The first 4 rows are patterns. Each new row is the sum of 2 different patterns, raised or lowered, with some noise. Before adding, each is slid sideways (what falls off one end comes back at the other) and multiplied by a number that may be negative. Names go in the order of the patterns.
In the rows, zero is written as 128.
Known rows, each followed by the names of its patterns:
[101 134 127 138 119 102 104 142  77 126 142  92 110 155 127 119 116  93
 146 147  77 138 178  77 126 105 132 135] | J_711
[138 135 127 130  90 132 130 109 156 134 122  99 128 106 125 122 126  81
 116  77 135 131 128 147 113 120 110  99] | J_931
[148 140 132 157 131 146 123 149 129 119 137 114 129 147 109 127 146 129
 130 117 179  92 132 122 125  95 154  95] | J_442
[104 113 126 125 104 152 133 126 131  84 127 137 110 121 115 129 117 101
 138 104 122 138 126 133 137 142 114  91] | J_470

New rows. What belongs after each?
[139 150 143 130 138 171 144 157 153 176 149 124 211 118 125 136 146 116
 194  99 146 192 138 136 181 162 153 160] | J_711 J_442
[113 110 107 137 171  91 133 175  73 123 128 159 133 131 134 133 136 169
 121 159 127  95 127 119 125 124 160 156] | J_711 J_931
[140 174 141 138 228 145 117 202 159 177 148 157 193 141 178 156 147 172
 167 136 176 163 182 198 179 136 157 184] | J_711 J_470
[195 137 137 138 112 192 162 103 166 170  95 148 149 147 164 124 153 149
 190 145 158 118 157 102 129 173 121 147] | J_711 J_931
[141  96 107 116 105 147 131 106 133 134 113 130  96 130 109 103  94 124
 133 124 122 126 109 113 118 133 136 138] | J_931 J_470
[126  96 112 130 124 135 110  92 156 122  81 164 128 149 107  97 129 103
 120 109 111 156 144 104 161  97 106 157] | J_711 J_470
[128 138 125 203 140 152 146 137 142 113 156 164 137 177 126 117 131 127
 146 114 143 175 137 139 134 147 154 132] | J_931 J_470
[125 147 110 159 134 126 123 154  97 152 132 118 126 135 134 122 132 106
 151 153 104 149 165 100 146 125 129 138] | J_711 J_442
[158 136 147 127 164 125 178 182 166 185 154 165 165 149 150 146 152 175
 154 161 149 159 170 151 161 163 180 142] | J_442 J_470
[114 139 126 118 141 134 146 132 109 132 141  98 139 143 124  94 173 128
 136 132 139 128 171  96 132 158  87 133] | J_711 J_442
[ 84 147 140 106 179 142 143 124 106 129 129 121 113 121 148  99 103 161
 103 124 125 179  98 145 139 115  60 132] | J_442 J_470
[107 132 109 135 116 131 119 119  88 105 141  90 123 116 103 112  99 109
 138 121 110 110  81 117  91 129 118 106] | J_711 J_931
[123 117 138 179  79 130 125 133 119 140  85 169 128  97 179 130 159 117
 142 141 117 138 112 131 160 125 120 168] | J_711 J_442
[135 147 114 145 135 136 151 143  95 152 110 137 146 142 167 103 157 128
 127 156 170 131 164 110 139 141 116 159] | J_931 J_442
[106 128 109  73 145  83 105 111 147  88 142  91  99 106 113 110 122 106
  91 107 103 102 120 109 110 113 105  94] | J_931 J_442
[108 118 144 153 117 130 158 102 127 140 131 134 128 120 130 142 140 114
 128 140 106 128 171 119 151 143 132 127] | J_711 J_931
[148 155 101 133 198 106 140 127 114 147 130 134 135 141 132 113 102 159
  87 133 160 112 134 165 156 129 101  99] | J_711 J_470
[146 140 152 144 125 162 107 122 126 126 108 129 102 115 149 145 162 151
 145 127 141 121 136 149 122 139 127 123] | J_931 J_442
[109 112 123 133 125 117 133 104 123 133 150 128 139 150 107  91 106 130
 127 137 115 150 138 152 137 116 123 139] | J_931 J_470
[135 128 137 122 126 148 151 159 143 125 147 150 113 133 135 141 132 153
 129 151 144 158 128 156 143 129 147 122] | J_442 J_470
[ 77  82 125 128 127 108 110 135 125 113 123 130 133  84 121  95 127 113
 104  90  99  81 143 129 129 158 128 109] | J_931 J_470
[103 133 128 126 145 128 143 124 125 124 112 143 116 131 109 141 161 181
 146 163 119 146  93 101 133 127 178 142] | J_931 J_470
[116 116 141 130 135 112 110 149 111  95 168 138 142 122 120 148 105 125
 118 123 160 137 109 162 125 123 144 138] | J_711 J_470
[102  99 101 110 104 151  66 144 117 115  95  97  95 140 110 113 131 123
 120  89 138  97 106 133 104 118 140 116] | J_442 J_470
[ 70 151  96  91 106  51 103  95  95  91  96 113  94  93 113  80 114 113
  90 111 117 127  64 100  81  97 108 126] | J_442 J_470
[ 85 132 110 107 104  90 127 123  90 156 114 101 109 122  84 109 112 115
  97  92  67 140 102  84 148 103 114  95] | J_711 J_931
[183 112 155 146 107  83 132 128 139 133 134 126 104 117 109 162 129 134
 124 125 115 112 169 127 117 117 123 127] | J_711 J_931
[ 92 169 152 140 151 170 122 166 144 128 161 108 132 121 133 126 137 150
 142 140 126 120 157 156 118 134 142 134] | J_931 J_442
[119 117 131 136 103 114 120 113 183 122 133 130 118 123 102 134 140 117
 151 114  99 114 109 129  98 125 161 118] | J_931 J_470
[ 94 120 153 107 128 148 136 117  92 158  80 129 119 108 108 152  93 147
 110 130 158 116 138 115 148 122  98 145] | J_442 J_470
[107 175  90 119 104 133 100 151  94 124 139 133 140 125 136 120 139 114
 119 121 106 132 141 107 129 146 119 110] | J_442 J_470
[130 138 167  96 164 118 112 130 101 116 101 144 142 145 141 121 136 144
  95 131 125 115 161 125 125 112 152 132] | J_442 J_470
[146 109  98 110 115 144 117 109 148 113 119 124 111 122 139 116 125 114
 149 125 133 121 109 121 119 133 133 142] | J_931 J_470
[148 152 150 149 170 125 161 162 143 147 169 163 173 136 158 142 138 169
 156 162 177 154 138 131 134 158 152 148] | J_931 J_470
[148 123  97 134 117 139 115 124 145 115 127 114  84 142 117 109 133 111
 124 103 147  99 109 116 133  95 150 104] | J_442 J_470
[126 117 128  61 134  57 150 137 133 165 118 129 105 118 142 128 134 116
  93 147 115 110 166 131 123  88 166  80] | J_931 J_442
[104 141 104 141 153  48 135 180  74 122  99 131 122  86 141 105 133 133
 109 115 148 105 115 105  77  95 147 124] | J_711 J_470
[109 149 158  83 131 184  90 124 115 137 144  85 155 133 146 127 129  93
 160  73 123 148  94 116 146 138 114 120] | J_711 J_442
[116 131 141 104 156 118 134 120 122  89 157 117 121 150 158 131 132 129
 129 150 117 128 139 124 130 135 109 140] | J_711 J_442
[190 137 100 132 125 147 165 122 129 166 118  81 174 152 146 121 130 134
 117 135 140 139 167 153 119 177 159 124] | J_711 J_931
[121  88 147 126 108 136  95 121 102 166 113 166 120 105 129  99 118 144
 141 133 106 110 128  73 182 106 123 137] | J_931 J_442
[103 107  95 115 137 118 104 137  89 120  74 131 144 110 157 113  99 108
  90 123 107 128 155 109 139 123 104 168] | J_931 J_470
[ 98 129  69  88 110 122 129 118  97 118 111 146 107 140 113  95 117  92
 110 111 115 116  83 106 128 116 137 101] | J_931 J_470
[120  97 109  91 136 129 131 146 122 114  95  94 133 133 130 114 113 132
 128 119 126 132 129 103 123 105 130 117] | J_931 J_470
[131 130 154 128  97 136 113  79 176 114 127 127  90 127 116 135 107 139
 127 132 111 184 127 147 131 126  95  98] | J_711 J_931
[112 111  98  93 102 128  65 138 136  94 110 108 118 122 104  95 126 137
  75 113 167  66 118 114 118 133 108 139] | J_711 J_470
[143 117 117 136 125 111 137 137 140 142 112 124 136 113  98 149 144 135
 117 129 139 124 122 124 135 132 144 118] | J_711 J_470
[ 82 138 137  78 136  93 126 130 105 127 108 148 101  98 114 143  91 135
 153  92  87 137 119 119 118  82 165 153] | J_711 J_470
[ 67 101  76  81  83  61  76  87  74  78  83  87  68  78  92  60  81  95
  91  66 111  98  77  64  87  67  99  74] | J_442 J_470
[112  62 151  99  92 149  94  53  88  91 132 116  69  90 113  73  46 168
  90 127  85  90 114 127  96 124  87 107] | J_711 J_931
[156 201 162  97 201 172 172 159 152 185 155 150 166 152 183 188 158 204
 175 168 180 151 132 154 174 174 172 174] | J_711 J_470
[141 125 137 128 131 122 142 126  89 134  88 133 149 114 136 133 121 122
 101 180 103 132 121 102 102 152  87 156] | J_931 J_442
[134 144 126 135  99  95 146  64 123 154  75 101 169 126 116 105 137 107
 142  70 133 147 103  88 126 136 135 128] | J_711 J_442
[128 161 126 103 135 148 116 131 137 113 160 120 104 194 125  86 149 128
 137 123 119 153  92 125  86 140 151 142] | J_711 J_931
[192 129 176 234 124 156 164 177 170 148 182 183 145 191 145 154 193 149
 156 208 123 148 200 155 159 158 145 179] | J_711 J_442
[148 155 126 119 140 145 130 173 121 155 170 156 126 111 152 162 150 129
 120 174 134  89 181 123 151 154 136 165] | J_711 J_470
[151 116 155 107 139 144 146 101 174 113 132 162 143 122 133 141 133 162
 118 115 171 111  93 177 121 143 132 121] | J_711 J_442
[159 118 157 130 119 128 151 124 140 129 151 146 123 129 133 154 122 114
 118 124 161 146 109 135 135 120 121 134] | J_931 J_470
[165 133 185 151 167 183 164 173 163 174 155 168 164 172 180 157 166 178
 160 147 174 161 160 174 199 128 176 159] | J_442 J_470
[166 129 107 138 153 138 164 116 116 174 144  93 204 123 147 129 111 158
 131 139 136 137 146 151 118 197 130 122] | J_711 J_931
